The rows are grouped in 3 ways, from coarse to fine. Each group lies inside one group of the grouping before and may be the whole of it. The rows also spread widely along 12 directions, which tell nothing about the answers.
In the rows, 128 means zero.
Known rows, each followed by its group in each grouping:
[129 139 128 116  99 143 113  84 159 130 115 146 159 163 105 147 140 149
  97 151 138 116 122 111 149 106 130 144 128 109 131] : lub Q_860 Q_392
[147 148 162 154  77 107 202  87  92  43  74 168  72 121 116 110 110 172
 110 162 194 200  68  98  95  91 134  81 118  84 130] : lub Q_667 Q_956
[116 159 138 145 139 141 155 124 151 129 134 132 132 122 174 138 186 101
 146 116 165 124 100 119 114 133 125 109 149 114 139] : lub Q_627 Q_910
[122 153 125 142 119 160 160  58 175 109  99 207 159 188  88 150 136 153
 108 139 146 131  97 131  98 118 118 160 129  70 101] : Kikun Q_573 Q_213
[156 107 112 162 133 139 142  58 122 172  52 167 159 143 132 147 152 130
 138 193 112 126 155 164 138 175 121 120  99 169  80] : lub Q_860 Q_752
[154 145  84 138 109 152 132  83 101 115 103 139 132  92 130 166 171  52
 123  20 136 138 141 119 103 123 121 115  54  77 101] : lub Q_351 Q_746
[124 130 144 124 138 115 154  93 109  91 122 158 149 142 152 119 155 114
 156 104 116 122 111 119  77 137  98 122 110  56 117] : Kikun Q_573 Q_33
[155 152 118 143  84 148 100  86 146 102 111 127 137 158 117 162 160 127
  95  91 125 121 110  83 106  95 133 101  91  84 132] : Kikun Q_362 Q_760
[ 98 128 133 153 102  75 138 176 154 135 131 128 120 108 128  95 165  95
 137 107 113 141  70  98 111 135 128  95 190 178  79] : lub Q_351 Q_505
[126 133 150 116 124 123 156 124 124  90 133 127 101 121 143 119 124 145
 116 144 189 155  92 114 136 115 127 108 128 100 172] : keze Q_849 Q_31
[122 115 109 129 113 136 148  81  96 162  89 154 138 126 134 130 198  71
 157  89  94 125 147 120 113 161 116 116  88 118  64] : Kikun Q_573 Q_176
[147 119  93 131  80 103 107  78  97 114  53 142 149 132  97 148 153 103
 129  97 100 123 138 102 102 138 105 102  84 100  64] : Kikun Q_362 Q_991
[170  73 108 136  63 159 111  75 187 120 120 152 147 170 100 108 146 148
 159 120 121 148  89  91 129 156 171 155 153 179 138] : lub Q_627 Q_970
[119 109 140 127 150 129 129 138 175 164 151 113 132 134 146 101 157 149
 136 169 154 121 130 141 170 145 151 128 142 179 148] : keze Q_625 Q_206
[125 125 123 145 121 152 131 113 156 115 168 164 135 166 122 148 172  99
 127  58 113 123  77  93  86 132 132 136 142  95 123] : keze Q_767 Q_175
[117 137 153 139 145  82 126 137 146 118 120 126 163 127 158 111 141 142
 136 158 126 105 118 132 116 129 105 114 144 121 117] : lub Q_860 Q_444
[148 100 117  77  98 104 115 111 130 109 103 126 141 119  83 114  63 167
  94 178 169 149 150 153 189 118 127 149 107 135 155] : lub Q_667 Q_39
[157  86 122 123  59 105  78 100  82 148  93 116 113 154 101 128 156 127
 111 135  60 133 122  64 133 133 153  81 105 170  94] : keze Q_625 Q_566
[114 108 155 106 177 103 215  97 100  81 114 186 142 112 152  82 112 144
 181 172 179 147 128 173 108 159  94 154 128  68 133] : lub Q_667 Q_945
[176 137 155 200 146 148 113  91 204 123 140 140 162 182 139 136 121 204
  87 198 116 119 102 143 116 111 161 123 116 156 156] : lub Q_351 Q_484
[145  56 127  91 126 111 144 114  92 128 126 133 118 121 128  96 116 131
 161 165 129 147 128 135 151 175 129 128 126 157 143] : keze Q_767 Q_197
[143 121 117 147 178 136 141  83 151  91 116 197 172 170 126 161 116 124
 147 115 133 114  99 152  71 169  96 160 137  74 129] : keze Q_625 Q_566
[113 165 112 156 174 160 171 114 185 163 113 186 146 148  96 162 118 136
  79 168 170 127 146 198 153 132 112 157 123 128  95] : Kikun Q_362 Q_760
[179  97 143 147 126  83 149 131 112  86 125 121 114  95 119  89  74 170
 110 144 133 168 143 163 134 121 142 115  63 151 142] : lub Q_667 Q_39
[100 163  88 136 112 142 156 133 117 172  89 165  92 111  83 183 154  61
  76  97 162 153 111 138 150 132 112 109 137 137  63] : keze Q_767 Q_197
[156  99 114  88 126 151 130  87 114  99 141 132 142 121 131 131 115 117
 134 116 160 142 131 132 146 134 131 150  97  92 188] : lub Q_351 Q_484
[148 141 119 173  97 112 131 118 195  94 107 126 133 104 112 110 133 148
 114 101 170 154  99 128 121 104 146 121 110 136 108] : lub Q_351 Q_484
[143  85 152 100 117  38  65 165 142 101 189  98 190 142 110  60  99 172
 114 102  34  86 162 114 120  99 131 155  90 116 109] : lub Q_667 Q_945
[129 117 144 120 135  77 105 149 141 116 142 116 166 125 135 105 114 143
 120 133 105 102 133 134 132 121 115 131 123 128 125] : lub Q_860 Q_444
[150 155 143 144 138 174 128 133 148 148 142 108 109 145 170 170 156 113
 102 160 162 135  83 126 151 127 144  79 140 163 203] : Kikun Q_573 Q_213
[143  98 129  90 125 102  88 114 141 119 109  98 172 131 158 121 126 140
 152 180 148 108 129 129 157 152 114 121 142 141 180] : lub Q_667 Q_39
[133 152 123 157 131 125 153 123 146 125  96 134 123 105 148 139 153 107
 131 128 177 147 112 144 128 135 123 105 126 141 121] : lub Q_667 Q_956
[132  98 157 101 149 136 158 107  66 162 134 115  94 117 164 105 156 136
 133 190 141 140 160 135 176 142 149  97  89 150 154] : keze Q_625 Q_566
[146 129 137 128 147 134 143  94 146  91 109 178 159 168 119 159  80 157
 112 193 156 130  89 151 122 142 102 143 163 106 170] : lub Q_860 Q_392
[180  84 103 166 107 106  57 114 160 161 108 103 175 142 121 125 140 130
 121 133  49 107 142 129 133 155 151 116  97 212  94] : lub Q_351 Q_484
[152 112 156 139 119 129 100  76 168  95 157 131 180 190 143 107 162 180
 136 127  81  89 127  86  86 109 139 135  92  75 142] : Kikun Q_362 Q_760
[ 91 109 117  98 150 146 144 154 140 190 189 139 126 128 115 116 160  85
 111  89 117 123 151 139 172 142 141 162 121 153 109] : keze Q_849 Q_31
[128 113 124 124 133 106 104 132 195 112 114 151 181 171 122 130 111 140
 146 167 130 111  72 134 115 163 103 143 197 147 145] : Kikun Q_573 Q_213

New rows. What belongs after each?
[130 102 129 137  99 126 187 116 104 117 144 166  95 114 105  85 157  99
 145  60 105 172 114 114 105 130 149 131  87 125  83] : Kikun Q_573 Q_213
[147 119 104 158 143 121 148 160 144 126 132 146 125  98 138 144 123  68
 140  84 146 151  89 156 121 170 117 121 153 176 136] : lub Q_860 Q_752
[116 113 112 144 129 105 116 143 200 141 125 138 175 136 129 110 158 105
 160  98 115 110 101 135 114 167 113 144 164 159  97] : Kikun Q_573 Q_176
[149 116 118 148 127 143 129 108 157 183  88 142 138 149 110 140 124 142
 101 199 124 135 136 170 174 161 137 122 122 205 110] : Kikun Q_573 Q_176
[139 104 143 117  99 141 160  64  93 107 109 165 126 158 135 112 167 129
 159 133 112 144 106  92  98 138 132 116 106  90 126] : Kikun Q_573 Q_213
[153 155 150 179 123 109 110 113 207 109  94 121 157 154 139 128 127 193
 104 188 151 123  97 141 121 107 133 100 123 144 134] : Kikun Q_573 Q_213
[100 128 153 136 120 114 142 142 168 142 171 136 143 145 138  87 180 132
 137 114 114 119 112 102 122 113 147 138 148 136 107] : lub Q_667 Q_956
[ 66 141 133 120 119 123 116 143 182 188 153 138 171 154 132 116 209  99
 133 117 102  84 117  96 141 127 128 144 187 147  78] : lub Q_860 Q_444
[123 116 147 116 120  62 140 150  77 102 145 132 132 114 126  93 123 114
 122  91  82 129 140 114 101 114 114 119  94  97  88] : lub Q_667 Q_956
[128  95 157 129 117  67 162 163 127 120 158  94 105  76 130  33 133 162
 134 121 123 148 170 139 154 106 151 114  62 152  97] : Kikun Q_362 Q_760
[123 116 120 118 159  87 143 143 108 101 107 159 150 131 133 141 104  97
 148 142 125 124 105 148 101 174  75 118 161 108 121] : Kikun Q_362 Q_760
[ 83 142 133 103 149 110 153 107 107 131 123 152 163 121 156 122 186  87
 157 104 130 102 142 122 106 136  92 133 124  64  92] : lub Q_667 Q_39
[125 105 161 114 146  99 143 128 109 126 194 156 149 168  99  86 112 169
  90 132  44 106 169 131 118 101 132 155  73  88  95] : Kikun Q_362 Q_760
[ 90 107 103 121 128 105 155 168 145 128 151 190 142 139  91 127 131  54
 151  63 105 141  65 119  94 172 103 159 214 144  90] : lub Q_667 Q_39
[131  96 144 125 144 116 170 110  85 163 116 156 129 126 133 107 130 128
 133 190 101 138 150 155 152 160 127 123 117 167 105] : lub Q_860 Q_392
[117 112 122 129 162  87 135 143 197 112 141 145 190 118 145  90 131 128
 178 114 141 105 127 163 112 163 105 174 157 124 112] : lub Q_627 Q_910
[110 109 158  89 151 120 163  99 117 138 189 129 149 123 130  59 162 163
 124 114 107 105 221 144 155  91 141 170  22  60 103] : Kikun Q_362 Q_760
[195  96  84 148 102 120  97 100 144  92  76  95 122  83 135 135 135 104
 160  66 170 157 123 132 125 160 142 102  71 157 151] : keze Q_625 Q_206
[133 125 144 139 128 172 160  92 141 116 168 155 131 156 157 127 179 114
 146 110 135 132  80  94  99 131 149 127 144 105 166] : lub Q_351 Q_746
[148 118 107 172 135 159 148  89 151 176  98 178 144 158 110 146 157 111
 123 133  95 136 131 158 120 163 137 134 102 172  75] : Kikun Q_573 Q_213
[150 132 113 186 148 124 115 110 182 153  55 110 164 114 195 142 194 100
 187 154 149 116 106 155 111 192 113  79 136 191 115] : Kikun Q_573 Q_213
[ 99 108 148  99 145  96 166 141 104 124 157 146 136 121 146  83 151 105
 163 113 108 125 124 130 116 145 109 133 127 103 114] : Kikun Q_573 Q_213
[127  96 125 106  86  92 110 140 102 108 157 152 142 158  96 115 129  96
 125  68  55 127  97  74  93 129 126 137 146 118 100] : lub Q_667 Q_956
[105 155 126 115 169 163 210 122 119 107 164 205 113 142 102 154 108 102
  98 104 173 149 114 159 117 122 105 161 129  55 138] : Kikun Q_362 Q_760
[137 125 165 113 151 105 132 146 126  97 162  94 130 112 187 108 130 136
 139 165 160 126  99 122 135 123 122  94 144 120 204] : lub Q_351 Q_505
[192  70 125 135 122  89  68 142 165 100 119  94 167 139 147 119  83 153
 150 172 113 126  91 134 133 174 131 111 157 204 197] : lub Q_667 Q_39
[126 138 147  81 152 126  95 109 117 123 148 105 177 145 172 145 147 128
 122 150 132  81 150 122 140 116 107 124 109  70 186] : lub Q_667 Q_39
[127 133 121 124 138  85 121 119 112 102 109 170 171 151 102 151  99 118
 105 123  94 111 122 137  93 134  84 138 129  82  94] : lub Q_667 Q_39
[134 104 124 167 109 154 166 100 139 131 105 201 120 183 114 143 159  98
 158 139  99 157  36 102  78 182 130 114 199 170 107] : Kikun Q_573 Q_213
[136 146 183 129 161  71 143 176  88  95 151 115 113 135 153 122  77 158
  83 194 114 132  98 144 121 110 100  74 135 114 165] : Kikun Q_573 Q_33
[168 149  89 170 135 141 133  93 165 119  70 149 149 103 119 162 130 107
 118  97 175 145 138 174 121 140 120 131  78 130 108] : lub Q_667 Q_945
[121 120 153 111 145  84 167 157 186  88 142 135 137 111 117  73  69 186
 122 180 198 148 111 179 163 122 117 154 144 125 158] : Kikun Q_573 Q_176
[118 150 124 126 142  97 101 112 192 112  95 121 172 133 131 130 134 162
 122 153 179 101 131 144 137 122 107 134 127  99 126] : keze Q_625 Q_206
[121 133 126 103 121 134 167  82 161  71 118 166 151 129 123 109 136 133
 159  93 193 142 106 132 109 122 109 162 113  47 143] : Kikun Q_573 Q_213
[ 62 144 167 158 165 108 210 163 177 155 208 166 117 120 126  57 189 139
 124  85 125 126 132 141 112 102 146 157 121 107  49] : keze Q_767 Q_197
[120 149 151 147 106 135 129 119 143 159 136 126 121 151 120 126 158 152
  76 176 122 131 113 105 154  90 155 100 133 150 117] : lub Q_351 Q_484
[208  82 161 211 178  90 134 170 130  94 178  85 106  89 201  92 128 140
 156 100  92 147 107 159  83 160 154  68  66 192 168] : keze Q_767 Q_175
[174  86 102 118 150  79  78 136 126 106  96 108 179 124 139 141  85 117
 145 145 102 105 142 161 124 179  87 116 115 146 144] : Kikun Q_362 Q_760
[140 181 134 174 137 126 109 156 150 116 146 138 134 169 117 190 125 115
  57 113 105 109  77 114  92 101 113  87 142 111 133] : Kikun Q_362 Q_991
[169 111 147 176 141  99 122 152  97 137 153 134 126 139 132 129 116 123
  96 121  39 128 120 129 101 135 140  97 100 176 107] : lub Q_860 Q_444
[157 123 146 170 140 104 145 142 166 103 137 120 126 108 151 104 119 148
 128 148 150 150  93 147 121 132 140 105 132 168 151] : lub Q_351 Q_505
[137 147 112 154 138 143 168 101 136 151  81 143 122  89 140 146 146 109
 118 145 190 149 148 177 161 140 122 115  93 148 112] : lub Q_860 Q_752
[142 129 136 126 103 133 126 132 100 122 143 113 103 123 137 139 143 105
 101 122 129 146  97  95 137 111 144  90 127 136 158] : lub Q_351 Q_484
[151 161 133 116  89 119 114 125 134  84 122 114 112 126 101 151  84 157
  52 154 180 149  96 114 156  72 131 100 121 102 175] : lub Q_351 Q_746
[103 182 122 149 146 145 201 136 168  82 119 210 110 148  86 169  91 119
  85 130 215 164  54 153 105 116  93 138 188  74 133] : Kikun Q_362 Q_760
[103 126 134 115 168 133 200 139 143 137 142 205 123 146  82 126  68 144
  94 197 174 162 107 191 161 147 116 171 177 147 132] : lub Q_667 Q_39
[ 99 147 157 109  83 108  70 127 129 165 150  71 151 160 155 115 227 131
 104 127  67  69 150  44 139  78 137  76 107 106 102] : Kikun Q_362 Q_760
[134 151 185 159 141  84 140 147 121  79 167 127 136 143 166 114 135 153
 110 131  95 113  87  99  77  94 119  89 128  89 143] : lub Q_860 Q_392
[112 122 203 125 166 102 154 160 107 128 199 142 133 181 165  98 124 167
 109 211  82 110  97 113 115 117 133 109 169 133 163] : lub Q_667 Q_956
[144  92 134 127 137 130 126 141 167 164 179 132 146 150 107  97 117 144
 107 133  89 126 142 155 162 138 154 159 108 182 130] : Kikun Q_573 Q_176
[114 116 166 145 129 125 204  81 119 108 130 185 126 148 145  77 172 154
 167 149 123 141 115 113  89 135 134 137 129  91  91] : lub Q_627 Q_970
[115 109  93  96 115  99 106 149 165 144 107 112 153  95 113 119 117 101
 134 140 172 132 123 150 181 153 114 141 167 173 128] : lub Q_351 Q_484
[139  96 130 117 122  83  81  95 158 102 106  98 199 129 171  94 162 142
 184 145 119  90 128 108 113 148 114 124 127 112 134] : lub Q_351 Q_484
[143  98 148 122 129 138 179 109 102  62 173 211 118 193  92 128  88 138
 122 120  97 154  60  99  67 137 119 148 161  71 156] : Kikun Q_362 Q_760
[157 110 107 141 147 106 108 146 157  90 122 154 167 145 125 161  85  99
 141 120 126 130  64 143  93 178  97 133 189 148 164] : lub Q_667 Q_39
[119  97 155  94 137 121 152 132 174 124 168 110 142 109 154  70 134 159
 157 165 187 134 130 146 180 131 145 154 143 151 184] : lub Q_860 Q_392
[149 141 136 184 143  97 110 112 152 118  91 133 174 148 180 145 172 121
 158 142  95  96 100 119  66 160 105  89 145 132 102] : lub Q_627 Q_910
[ 78 170 137 137 110 143 122 122 172 167 150 181 145 209  74 166 166 136
  53 138  96  98  89  88 119  93 126 137 179 100  68] : keze Q_767 Q_197
[119 111 149 119 143 158 195  90 113 120 136 181 123 146 151 110 163 118
 170 151 159 149 100 124 113 154 132 139 152 110 149] : lub Q_667 Q_945
[105 127 142 112 148 114 134 183 119 174 133 151 121 170 120 157  97 109
  91 225 110 126  68 142 162 169 102 100 234 198 147] : Kikun Q_573 Q_176
[120 146 144 117 118  78 112 147  95 111 107 128 139 135 129 149 110 124
  92 161 115 115 100 110 124 116  94  90 155 112 125] : lub Q_860 Q_444
[164 143 101 136 103 100 102 120 166  65  74 126 148 114 111 154  90 127
 115 107 179 144  88 140 115 126 100 113 116 106 148] : Kikun Q_573 Q_213
[ 81 164 110 158 142 168 211 146 136 190 141 200  88 134  81 154 165  68
  85 105 147 157 110 152 141 135 130 133 155 153  61] : Kikun Q_362 Q_991
[140 137 142 181 161 108 155 109 106 131  92 173 145 145 148 148 137 120
 126 157  90 122 110 147  80 156 105 101 127 132  86] : lub Q_860 Q_444
[130 109 158 151 157 115 181 163 112 142 200 151 109 118 127  88 126 121
 109 106  83 146 133 149 129 125 151 138 102 160 115] : lub Q_860 Q_392
[ 83 122 136  67 102 150 120  84 174 168 156 122 152 150 110  97 187 164
 110 146 167 102 171 112 197  90 148 168 104  89 118] : keze Q_767 Q_175
[ 96 104 146  86 121  97 151 103 106 108 151 178 165 171 107  92 140 127
 146 108  74 105 121 102  93 132  98 163 132  53  91] : Kikun Q_573 Q_176
[144 186 144 171 152 126 156  97 132 106  71 142 132 125 160 163 140 143
 102 166 171 132 114 157 105 112 103  79  87  88 126] : Kikun Q_573 Q_213
[128  86 165 121 126  92 154 125 108 147 146 124 130 121 146  63 145 158
 142 178  96 128 155 130 154 134 145 121 104 162 112] : lub Q_860 Q_752
[130 139 134 122 122 131 191  96  56 111  98 159  96 103 149 136 155  93
 140 126 154 159 123 122 113 136 115  95 107  89 117] : lub Q_627 Q_910
[123 126 175  89 180 117 157 144 147  80 162 137 146 153 170 117  81 167
 141 220 191 125  75 154 138 141  99 129 187  97 237] : Kikun Q_573 Q_213
[130 133 138 128 115 122 109 116 167 112 148 118 155 153 132 117 157 147
 120 117 120 105 126 102 121 106 131 124 111  97 135] : Kikun Q_362 Q_760
[145 129 148 155 181  99 113 166  85 138 185 139 132 159 134 152 119 109
  81 105  31 100 127 132  87 131 119 104 100 126 115] : keze Q_625 Q_206
[111 110 142  73  69 134 131 120  97 144 152 111 105 135 137 104 184 107
 136 126 125 134 115  61 161 115 152 109 149 131 147] : lub Q_627 Q_910
[132 118 133 101 137  95 125 126  98 129 119 110 140 102 150 114 127 117
 127 155 133 123 147 140 150 132 112 108 107 125 135] : lub Q_351 Q_505
[177  78 102 122 134  99  90 100 132 104  91 143 181 144 122 144  80 127
 145 161 103 122 111 152 117 183 103 137 141 152 144] : lub Q_351 Q_505
[ 98 144 134 126 129 109 190 162 154 121 141 159 101 101  97 103 105 130
 100 137 193 170 103 157 156 114 130 140 155 142 122] : lub Q_667 Q_39
[132 111 112  74  99 122  99  64 126 122  83 130 182 144 134 133 153 131
 151 153 141 101 155 112 144 139 107 144 119  85 130] : lub Q_627 Q_910
[ 81 153 135 123 133 140 162 112 169 146 129 158 146 141 140 122 179 119
 135 156 171 118 100 121 137 127 119 133 180 112 115] : lub Q_351 Q_746
[163 105  93 118 145 145 125  99 105 136  96 161 153 142 123 174 105  86
 129 138 128 136 130 164 133 179 109 141 125 145 142] : lub Q_667 Q_956
[115  99 129  92  97  79  91 158 144 110 147 102 155 126 134  98 133 115
 148 130 119 113  89  91 138 138 120 117 184 144 147] : lub Q_351 Q_746
[157  91 113  94  93 152 116  92 201  93 155 147 159 158  90 107  95 168
 131 123 171 140 112 125 158 127 153 193 142 125 180] : lub Q_627 Q_970
[123 118 111  95 124 111 177 164  90  98 147 155  94  81  96 124  87  76
 115  76 172 180 104 147 143 135 113 137 133 120 144] : lub Q_667 Q_39
[119 125 116 145 101 177 182  76 186 137 118 192 103 156  74 118 153 152
 118 130 190 173  98 127 146 127 167 163 137 140 109] : keze Q_625 Q_206
[133  86 129 112 108  90 116 104 124 151  92 124 154 127 120  90 136 150
 143 182 107 126 156 136 157 150 130 125 113 171  97] : lub Q_667 Q_39
[102 111 147 126 137  89 187 135 118  79 144 178 136 119 140  92 140 101
 177  94 127 142  78 114  77 150 100 138 170  91 112] : lub Q_860 Q_392
[150 131 149 140 158 114 136  69 143  73 106 152 180 149 167 129 132 157
 153 162 145 108 108 134  80 137 100 126 119  60 154] : lub Q_351 Q_505
[142 143 126 125 145 181 163  90 125 122 146 156 111 140 125 165 137 122
  95 117 177 144 118 141 136 119 134 133  94  84 166] : keze Q_767 Q_197
[154  98 158 133 142  82 117 150 108 105 197 118 127 139 120  85 109 162
  98  95  58 119 148 120 109 103 150 128  61 112 127] : keze Q_625 Q_206
[162 107 121 154 121 123 129 119 163 110 105 133 141 122 140 131 123 124
 149 139 153 146  87 136 125 159 130 116 153 174 156] : lub Q_860 Q_392
[140 131 189 135 150 122 157 108 134  79 159 129 132 162 173 100 134 194
 128 194 142 120 104 111 106 106 129 100 119  77 187] : Kikun Q_362 Q_760
[175 158 117 157 138 116 112 177 164  87 158  84 113  76 136 148  80 116
  69  86 187 155 105 160 148  93 137 102  92 142 190] : lub Q_351 Q_484
